There are 5 ways to turn a row about zero (a turn may also mirror it). The second row of each pair is the first, turned, with some noise. The first 50 pairs use one turn. New pairs use 3 turns, one after the other, and a turn may come again.
(in the rows, 128 means zero)
Known pairs, each followed by its turns in order:
[121 173 141 189  47 129 115 129 140]
[162 127 147 194 138 106  53 146 150]
X

[ 94 166 135 109 135  66 136 134 138]
[135 165 143 121 149 140 167 123 185]
U

[140 120 126  77 118 165 172 142  80]
[111 100 162 149 169 162 166 150 165]
Q

[138 149 112 161 120 110 112 128 124]
[114 121 110 149 125 136 132 101 106]
T

[171 125 109 134 103 142 118 114 115]
[120 130 119 165 148 105 162 137 118]
T

[122 120 124 166 146  86 130 140 105]
[132 120 108 128 186 136 128 146 117]
X

[126 136 151 119 134 131  99 117 182]
[102 119 177 110 139 147 143 119 144]
J

[ 66  47 148 129 110 110 134 133 106]
[124 102 141 155 193 147  90 101  67]
Q

[144 131  91  92 112 112 144 130 115]
[133 161 130 125 144 134  87 104 140]
U

[156  99 130 127  53  69 166 122 143]
[118  72 115 155 103 150  79 183  85]
X

[130 143 209 117  47  94 104 198 139]
[150  93  70 159 151  88 217 108  67]
Q

[135 119 132 190  58 160 116 107 143]
[151  94 121 159 120 115  50 115 170]
X

[152  80 157 132 136 102 115 154 126]
[101 101 164 150 108 100 101 143 127]
T

[ 96 153 131 135 168 152 137 159 118]
[164 160 137 119 150 132 167 122 148]
X

[125 158 117 140 115  83 127 170 136]
[135 123 141 170 153 117 143 177 119]
X

[141  92 114 147 124 130 110 129 147]
[112 120 125 105 113 134 109 142  94]
Q

[107 146 135 133 113 115 107 140 125]
[135 152 134 121 123 122 160 123 122]
U

[135 157 134 184 115 101 132 135 134]
[167 142 136 128  84 136 146 155 140]
U

[132 107 182 164 158 133 119 149 120]
[154 118 137  72 167 104 117 137 135]
X

[145 159  93 123  86 128 142 136 147]
[132 103 132 127 129 121  91 175 156]
J

[115 107 137 130 118 151 139 157 153]
[116 147 147 148  98 150 120 133 135]
J

[209  74  93 117 121 145 150 143 136]
[ 77  66 138  78 117 155 134 177 132]
Q

[135 147 139 159 124 122 204 148  90]
[168 122 150 124 160 200 116 157 127]
X

[153 182  97 160 104 115 125 141 117]
[138 147 117  84  98 139 173 100 144]
Q

[111  97 182 143 114 107 119 134 132]
[105 173 145 142 128 111 130  87 135]
J

[ 68 130 104 111 126 147  81 134 115]
[107 133 125  95 134 100 169  75 107]
U

[127 155 115  84 151  95  90 101 145]
[124 139 132 135 170 187 100 146 106]
T

[ 98 129 183 118 108 128 105 186 133]
[163 155 134 105 118  78 125 186 139]
X

[146  98 109  59 131 134 113 126 134]
[103 158 162 125 169 132 130 175 139]
T

[139  47 118 139 148 133 103 130 101]
[119 138 117 177 140 141 121  94  61]
J

[106 179  61 137 135 124 126 133 125]
[127 101 105 115 132 114 153 203 126]
J

[ 94 175 180 112  79 162 144  96 126]
[109 130 221 109 140 147 151 144  99]
U

[132  82 130 118 103 149 138 129 103]
[145 143 108 170 131 147 100 109 124]
J

[167 111 116 101 129  95 102 167 109]
[ 76 134 148 172 136 128 106 139 142]
T

[145 104 125 137 136  98 128 129 136]
[100 101 133 130 131 119 115 134 116]
T

[129 122 153  96 124 100 157  93 150]
[134 155 136  81 150 144 101 110 141]
J

[187 120 107 154  56 121 132 129 137]
[114  92 132 157 136  98  52 132 149]
J

[ 90 148 171 132 150 200 143  85 121]
[130 177 116 210 126 165 107 151 155]
Q

[143 115 142  82 150  97 137 141 174]
[ 88 144 107 156 161 129 125 146 172]
U

[117 129 141 112 134 145 165 154 174]
[163 116  97 132 151 131 124 174 139]
Q

[200 119  99 152 130 146 111 189  47]
[213 141  76 126 140  92  78 134  70]
U

[121 158 106 131 104 122 113 142 158]
[108 163  98 122 118 143 127 121 105]
T

[ 87 142 167 196 102 105 147 103 108]
[170 113 158 109  88 183 181 141 124]
U

[ 93 144 131  88 171  56 100 162 127]
[150 137 149 113 172  37 122 102 130]
Q

[121 130 155  78 142 122 122 138 151]
[143 112 132 156 142  81 131 156 134]
Q

[127  69 154 131 156 122 135 153 127]
[113  97 177 117 106 102 111 139 147]
T

[104 162 148 129 126 127 133 146 124]
[137 142 132 123 110 110 153 139 155]
J

[119 108 114 156 169 119 142 124 168]
[152  89 115 130 146 121 158 100 115]
X

[ 89 139 133 167  99 100  92 139 100]
[133 140 131 142 116 120 100  58 101]
T

[190 162 184 142 108 175 109  96 154]
[122 109 185 184 110 100 116 182  88]
U

New pairs. What belongs after each?
[132  90 151 192  47 129  75 117 150]
[185  81 103 115 168 162 213 129 135]
X J U

[109 134  68 136 148 116 134 139 136]
[124 136 127 139 164 114 111 143 176]
J Q Q

[106 120 158 143 118 144 143 162 133]
[141 123 158 161 123 107 105 143 113]
X J T

[134 101 105 120 106 118 123 123  97]
[104 129 124 151 146  99 132 109 111]
T Q X

[143 132 119 103 105 130 109  84 157]
[116 104 116  97 121 173 123 107 112]
X J T

[ 51 104 116 136 133 209 107 123 135]
[ 94  34 168 125 143 100 120  92 122]
U U U

[104 166 121 152  81 142  72 140 125]
[ 83 134  96 102 148  99  87  86 133]
X X Q

[136 135 136 147 108 139 135 108 161]
[124 133 122 118  96 144 156 127 146]
J J J

[107 122 108 137 124 123 136 149 152]
[117 125 111 136 118 106 112 139 154]
U X J

[164 105 174 123  85 115 123 105 136]
[115  95 122 154 147 121  76  93 131]
T J T

[133 117  51 151  54 161 120  74 153]
[177 121 121 163  83  88 177 163  51]
Q X Q

[ 78 116 146 118  54 104  59 108 128]
[ 92  96 166  76 137 147  72 111 189]
Q U X

[154 142  90 105 174 108 132 165 110]
[146 159 171 161 103 160 161 150 132]
J X J

[138 144 115 171  47 102 143 162 127]
[ 51 150 121 137 142 173 117 153  92]
J Q X

[127 113 122 168 141 125 136  91 121]
[149 128 123  96 134 162 151 109 127]
J T J

[166 140 201 145 130 163 111  96 198]
[ 86 160 174  90 103 107 207 126 156]
T U Q

[ 91  61 118  76 125 127  78 129 165]
[115  67  93 125  70 182 143 163 118]
J T Q

[116 142  78 176 108 128 167 135 144]
[139 107 148 145  68 145 130 163 100]
U J T

[180  76 135 122 140 136 129 186 207]
[191 124 116  66 191 156 148 171 141]
Q X Q

[155 107 100 137 120  59 145  78 114]
[129 149 132 149 123  61  82  84 107]
U U T

[158  65 125 113  59 138 134 146 125]
[177 161 184 131 138 144 158  87 149]
X U Q

[140 120  88 116 151 116  89 179 132]
[128 182 150 160 104 119 129 171 141]
X J X

[126  83 138 116 209 136 131 153 126]
[140 120 140 121 101  90 213 135 127]
X T X

[ 81 140 148  49 102 112  90 120 115]
[ 80 158  87 162 126 127 100 120  64]
Q J X

[159 142 140 142 157 143 144 152 112]
[126 137 153 119  90 135  96 109 126]
X J X

[ 77  89  77 118 143 150  98 111 209]
[182  96 161 187  94 185  86 132 155]
J J X

[149  68 113 161 159 127 147 119 114]
[121 119  97 160 192 113 129 147 136]
U U J

[123 128 115 126 130 151 125 110 129]
[123 142 128 141 143 121 133 143 124]
T J T

[124 130 161 141 102  94 127 173 111]
[ 88 136  93 146 152 122 118 112 166]
J T X

[159 114 145 131 128  47  65 142 151]
[117 175 164 153 186 178 127 169 102]
X J X

[134  93 112 113  67  77 209  91 131]
[109 178 137 153 184 141 154 121  36]
Q Q Q

[128  94 122  83 156 107 112 156 113]
[121  98 162  79 129 128 158 112 119]
X Q X

[142 113 123 209 147 146 146 113 199]
[ 96 132 105 195 115 179 175  99  93]
T J T

[161 101 127 203 139 104 115 112 114]
[159 103 157 124 150 146 194 101 154]
Q J X

[132 145 118 129 103 138 122 134 135]
[129 125 137 151 117 139 126 118 144]
Q X J

[114 105 126 138  92 119 107 121 133]
[100 143 125 122  99 123 104 137 119]
T T Q

[ 47 158 112 153 150 125  47 125 130]
[ 45 132 100 141  82 121 124 135 195]
T Q J

[ 57 120 108 123 118 151 133 126  97]
[ 80 105 135 164 174 110 101 126 137]
T J U

[ 90 110 134 129 192 139 133 114  50]
[125 112 151 156 139 115  68 130  47]
Q T U

[ 84 110 121 124 141 106 136  92 147]
[147 132 125 142  99 137 130 183 149]
J T Q

[123 105 169 158 120 200 118 136 144]
[181 136  88  85 150  95 160 129 106]
X T U

[141  90 153 196 179  87  96 143 195]
[110 180  95 201 160 191 156  96 151]
J X T

[192 124 130 173 183 130 144 111 154]
[ 89 169  95 136  89 148 153 118 188]
T U X

[118 100 185 114 140 115  83 128 132]
[148  70 149 137 120 139  81 148 124]
U T Q

[123 119 147 126 132 145 149 134 172]
[125 124 122 114 109 115 169 123 156]
J T Q

[123 127 106 144 141 124  76  84 121]
[111 126 133 120 106 186 157  93 134]
J X X

[109 121 114  47 135 192 170 115 107]
[ 41 144 144 107 100 102 114 104 182]
Q U T

[163 119 124  76 135 156 136 117 121]
[ 80 132  93 109 119 162 127 132 133]
X Q Q

[152 118 147 159 123 111  81  84 107]
[152  91 169 158 100 138 111 125  93]
Q Q U

[107 110  97 125 120 114 134 117  77]
[130  87  97 122 135 166 141 144 117]
Q U U

[159 179  82 129 133 131 121 143 158]
[121 122 130 167  91 133 102 182 130]
T J J

[124 104 112  89 127  94 135 140 152]
[127 117 117  96 154 152  97 134 100]
X T T

